Every row belongs to one group in each of 4 separate groupings. Each group adds its own fixed numbers to the row, and there is some noise. The rows also spread widely along 8 directions, which tell nothing about the answers.
In the rows, 128 means zero.
Some rows, each with its group in each grouping after it:
[178 138 132 150 154 184 164 128  87 155 114  90 200 138 132 163 139  63
 109 168 158 179 113 149 167 116 157]	Derup teg (4) pitel
[117 148 124 147 136 149 137 141 119  94  95 124 156 120 126 160 135  51
  99 154 119 135 116 146 134  97 121]	gedu tife (3) Feb
[132 155 140 145  90 104 122 136 148 100 102 149 122  97 156 113 135  85
  75 160 122 135  97 132  99 134  67]	Derup teg (0) pitel
[141 137 134 150 155 150 133 130  97 145 148  97 160 160 109 154 140 105
 145 145 140 159 136 140 156 132 172]	Zugu bis (0) Feb
[109 110 105 126 150 134 141 118 122 124 159 114 112 183  89  98 130 121
 169  92 104 128 178 128 177 129 162]	Zugu tife (3) Naz
[181 148 128 134  96 134 121 169 116 110 124 139 123 151 131 102 147 118
 146 162 120 137 118 164 125 174  88]	gedu luz (1) Naz
[168 149 118 152 133 146 186 117 144 140 130  96 149 171 106  88 125  97
 116 137 123 163 136 133 156 107 156]	Zugu bis (1) Feb
[159 130 118 143 131 106  94  97  98 147 153 117 150 125 185 135 127 133
 134 149 157 167  93 104  94 155 104]	Derup luz (2) Feb
[181 141 118 140 141 140 158 126  98 135 142  95 167 171 130 123 142 101
 160 148 134 168 146 136 162 133 141]	gedu tife (4) Feb
[154 149 121 151 111 158 153 130 130 106 140 114 127 137 125  99 150  41
 135 191 146 166 142 127 156 166 105]	Derup teg (2) pitel
[185 161 128 131  57 160 220 163 197 121  61 119 148 130 106  68 140  59
  31 171 127 118 115 170 150 107  99]	Derup bis (0) pitel
[122 122 116 123  65 107 114 167 176  99 115 175  78 110 122  53 146 119
 105 157 104  99 125 163 128 177  78]	Zugu bis (3) pitel
[ 61  75  79 124 165 106 111  68 157 127 146 109  90 113 141  86 105 131
  95  66  91 144 127  84 185  85 186]	Zugu bis (1) Feb
[117 142 104 127  93 166 186 161 202 103  61 132  93  91 101  74 139  53
  23 139 117 130 116 119 156 111 133]	Derup teg (1) pitel
[155 114 130 128 108 105 137  94 128 114 104 130 160 115 183 125 111  95
  67 145 119 141  87 149 121  94  65]	Derup teg (2) Feb
[138 112 108 114 101 103 125 123 140 109 119 142 111 124 153  91 122 141
 104 112  97 114 115 147 138 116  95]	gedu luz (1) Feb
[104  61  88 119 172 140 134  75 119 159 136  84 147 123 142 129 115 121
 105  80 116 152 134 119 209  84 190]	Derup bis (4) Feb
[137 167 151 147  94 101  97 188 133 105  94 178 103 108 146 125 148 151
 109 158 121 122  98 137  56 180  74]	gedu teg (1) Feb
[107 101 117 131 117 105 111 111 142 104 126 140 111 106 159  96 122 119
 105 121 108 134 127 133 151 126  98]	Derup teg (4) Feb
[167 104 140 130 124 114  97 122  86 144 118 128 167 114 177 144 137 111
  89 165 140 157  64 154 126 145 114]	Zugu teg (0) pitel
[115 164 112 150 131 140 158 146 167 145 122 119 103 146 101  99 152 128
 116 122 154 158 159  66 106 146 169]	Derup tife (4) pitel
[133 128 140 148 132 162 123 149 115 109  98 125 165  94 147 167 131  72
  80 171 141 152  94 146 141 120 127]	Derup teg (4) Feb
[123 142 133 160 128 111  74 138 111 126 151 131 123 114 156 135 148 119
 131 166 145 164  95 114 112 174 127]	Zugu bis (0) Feb
[ 90 145 139 149 122 113 102 157 153 111 115 158  90 116 109 129 132 147
 114 123 108 112 125 131  94 142 136]	Zugu bis (1) Feb
[113 150 140 145 169  99 131  80  97 150 162 107 138 175 133 129 125 150
 140  87 119 157 153  87 126  93 149]	gedu teg (0) pitel
[127 149 132 144 135 152  95 169  76 141 138 139 139 140 111 170 155 131
 173 157 148 128 131 137 108 182 138]	gedu luz (3) pitel
[119  98 107 121 127  79 104  82 119 126 168 127 111 136 170  85 132 159
 141 100  97 144 145 128 162 124 105]	gedu bis (4) pitel
[111 150 123 143 100 106 107 139 169 105 109 145  96  93 150  90 127 108
  73 145 127 136  88 105 100 135 101]	Zugu luz (0) Feb
[ 30 163 140 164 131 123 120 148 183  96 117 163  66 126  69 132 115 154
 125  67  93  95 187 101 103 104 140]	Derup bis (4) Naz

New rows. What belongs after each?
[109 102  93 126 106 132 113 149 165 103 102 139  87  78 146  84 133  95
  63 145 123 135  78 118 143 149 138]	Zugu luz (1) Feb
[166 114 115 129 143 126 134 101  92 156 141 107 153 153 135 121 139 122
 137 122 129 160 129 137 149 141 137]	Derup teg (1) pitel
[ 84 109 127 129 119  83  71 121 139 107 133 162 100  95 161 126 128 142
 100 113 106 124 105 124  96 132 112]	Zugu tife (4) pitel
[121 154 135 141 126 159 180 142 153 156  88 113 153 139  84 136 127 103
  61 119 139 125 120 133 136  88 188]	Zugu bis (0) pitel
[113 180 139 162 119 139 147 149 164 139 108 122 116 130  97 114 144 103
  83 144 150 146 113  98 104 134 163]	Zugu bis (0) pitel
[106  93 104 122 140 110 112  99 130 121 162 114  98 153 130  94 129 131
 141  91  90 134 158 119 190 119 140]	gedu bis (0) Naz
[131 123 104 131 129 136 164 112 149 138  96 112 159 139 133 117 118 106
  81 110 133 133 124 121 133  91 141]	Derup tife (3) Feb
[113 175 139 165 122 112 103 144 127 117 141 141 112 112 144 134 147 122
 133 150 131 152 131 104 100 153 115]	gedu bis (4) pitel
[ 99 119 122 146 137 140 103 117 132 115 119 125 124  99 138 149 119  83
  94 135 122 146 102 120 138 112 145]	Zugu bis (2) Naz
[122 116 112 132 149  99 110 108 124 146 156 125 114 146 146  94 133 179
 147 105 130 156 136  88 121 151 161]	Zugu tife (4) Feb
[124  84 115 114 169 131 110  98  64 151 132 114 160 130 156 165 131 125
 117 108 111 146 109 144 166 107 160]	gedu teg (1) pitel
[112 107  97 131 146 125 129 101 132 117 130 109 116 115 148 107 125  99
  98 119 105 150 120 116 170 104 142]	gedu bis (1) Feb
[110 140 150 140 127 102 120 130 126 118 132 157 130 154 122 116 123 154
 138 114 112 110 143 142 102 125 105]	Zugu teg (3) Feb
[ 90  80  89 113 140  98 108  90 157 117 129 128  85  96 157  68 119 111
  74 102  98 141 104 108 167 114 138]	Zugu teg (1) pitel
[170 134 110 136 125  97 124 106 120 138 148 114 132 144 178  87 154 117
 115 147 143 176 112  98 121 151 115]	gedu tife (0) pitel
[ 79 103 126 122 147 136 107 149 105 108 119 148 113 134 108 170 135 127
 132  90  89 109 151 151 154 112 153]	gedu tife (4) Naz
[173  81  71 121 117 107  94  99 134 138 159  99 117 104 200  45 157  85
  96 174 157 200  80  89 166 193 130]	Zugu tife (0) pitel
[124  88  84  95 109 127 164 121 172 148  98 130 104 136 114  64 136 144
  76  84 104 116 140 126 155 116 155]	Derup tife (1) pitel
[ 79 135 109 137 134  91 112  96 160 160 147 126  78 141 128  89 122 187
 110  66 131 137 144  52  92 126 153]	Derup luz (0) pitel
[131  92 115 112 148 114 144  74 113 150 123 109 160 162 137 148 106 141
 108  71 110 125 142 134 140  72 142]	Derup tife (2) Naz
[ 98 101 115 120 166  82  94  88 103 125 138 137 119 136 162 143 120 168
 132  74  95 135 127 110 119 101 135]	gedu tife (1) Feb
[151  70 107 102 120 139 157  97 122 161 113 100 163 140 136 115 127 109
  82 107 116 123 121 170 197  92 144]	Derup bis (0) pitel
[ 94 111 105 125 121 105  71 130 123 124 150 137  78 105 155 103 147 128
 130 130 123 136 115  97 141 170 120]	gedu luz (0) pitel
[147 156 132 141 123 118 168 104 139 123 135 124 138 165 112 107 134 106
 127 127 127 144 146 123 110 111 124]	Zugu tife (2) pitel
[113  94 101 121 143 123 105  88  95 149 171 116 113 144 131 132 139 138
 166 101 128 144 154 112 153 150 143]	Derup luz (2) pitel
[126  85  91 120 135 117 111  94 130 120 114 119 149 103 176 110 119  84
  69 135 123 149  82 130 156  99 127]	Zugu tife (3) Feb
[ 89 143 150 148 154  77  97  85 112 142 151 135 124 150 145 139 121 173
 134  83 122 143 142  89  84 111 128]	Derup teg (0) pitel
[ 93 165 147 141 127 155 160 158 149 143  78 148 126 125  87 151 130 126
  74 118 144 120 122 103  84 118 172]	Zugu teg (2) pitel
[120 118 125 130 145 109  63 135  82 141 138 140 137 113 173 157 132 160
 141 132 135 136  97 125  96 159 114]	gedu luz (3) Feb
[ 79  72 116 109 148  67  41 103 120 154 135 155 100 106 186 133 127 210
 100  83 124 129  80  95  85 141 143]	Zugu tife (0) Feb
[158 132 112 137 125 118 137 109 130 137 141 109 134 146 146  90 150 100
 113 146 142 169 113 110 138 149 140]	Zugu tife (0) pitel
[146  97 122 135 132 116  92 100  95 133 131 116 167  99 180 153 117 120
 113 139 131 153  89 144 136 111 110]	Derup luz (4) Feb
[150  89 106 118 159 112 120  93  96 166 155 100 157 158 151 124 135 150
 131 108 133 156 113 114 148 128 173]	Zugu tife (0) Feb
[ 70 141 155 144 153  96  95 113  91  97 152 143 114 162 109 181 120 147
 163  69  74 106 170 136 118  84 126]	gedu tife (0) Naz
[112 112 105 137 105 136 130 136 161  90 117 137  98  95 123  93 132  49
  84 158  98 134 113 150 183 122 121]	Zugu bis (1) pitel
[ 86 137 155 139 114 103  71 163 104  97 108 181 111  84 154 173 137 133
 109 141 101 109 104 155  89 141  85]	gedu teg (4) pitel
[129 146 133 152 140 167 151 142 111 126 122 110 162 146 102 166 121  93
 130 133 134 137 141 146 154 108 149]	Derup luz (4) Feb
[158 134 151 144 100 174 150 171 126 108 105 129 153 133  98 140 135  57
  98 176 118 122 121 197 175 130 120]	Zugu bis (0) Naz
[ 73 165 140 149 136 158 169 159 152  69 110 143 103 151  60 145 129  79
 122  94  83 109 192 135 156  78 154]	gedu tife (4) Naz
[130 143 131 164 183 126 110 106  78 157 183 104 154 185 118 148 146 147
 195 122 156 175 152  86 110 155 174]	Zugu tife (3) Feb
[116 159 146 149 139 133  86 146  96 123 125 130 134 115 140 176 134 109
 112 141 138 142  96 116  96 127 127]	gedu luz (0) Naz
[109  82  80 102 108 150 141 150 157 118 119 130  75 120 104  68 147  93
 109 122  94 124 147 141 213 157 155]	gedu bis (1) pitel
[150 192 170 176 149 158 167 122 106 105 123  94 179 168  95 160 125  54
 116 157 134 166 128 135 133  84 140]	Zugu teg (0) Naz
[157 156 162 148 110 164 149 172 112 134  75 137 194 139 101 175 123  95
  83 164 134 109  95 190 109 106 128]	Zugu bis (3) Naz
[150  66 101 101 134 111 144  83 117 156 125 114 161 133 165 116 124 132
  93  92 112 137 119 151 172  91 138]	Derup tife (4) pitel
[ 81 129 120 147 185 122 106 100 102 152 145 118 125 141 111 166 111 167
 136  76 125 141 127  85 107 102 196]	Zugu luz (1) Feb
[117 139 131 135 163 151 148 137 103 191 142 105 140 197  71 160 150 179
 161  84 149 143 175 101 112 144 215]	Derup tife (0) pitel
[119 143 139 142 116 175 141 171 125 144  93 141 149 128  80 166 148  98
 114 148 137 108 134 167 128 146 146]	Derup bis (3) pitel
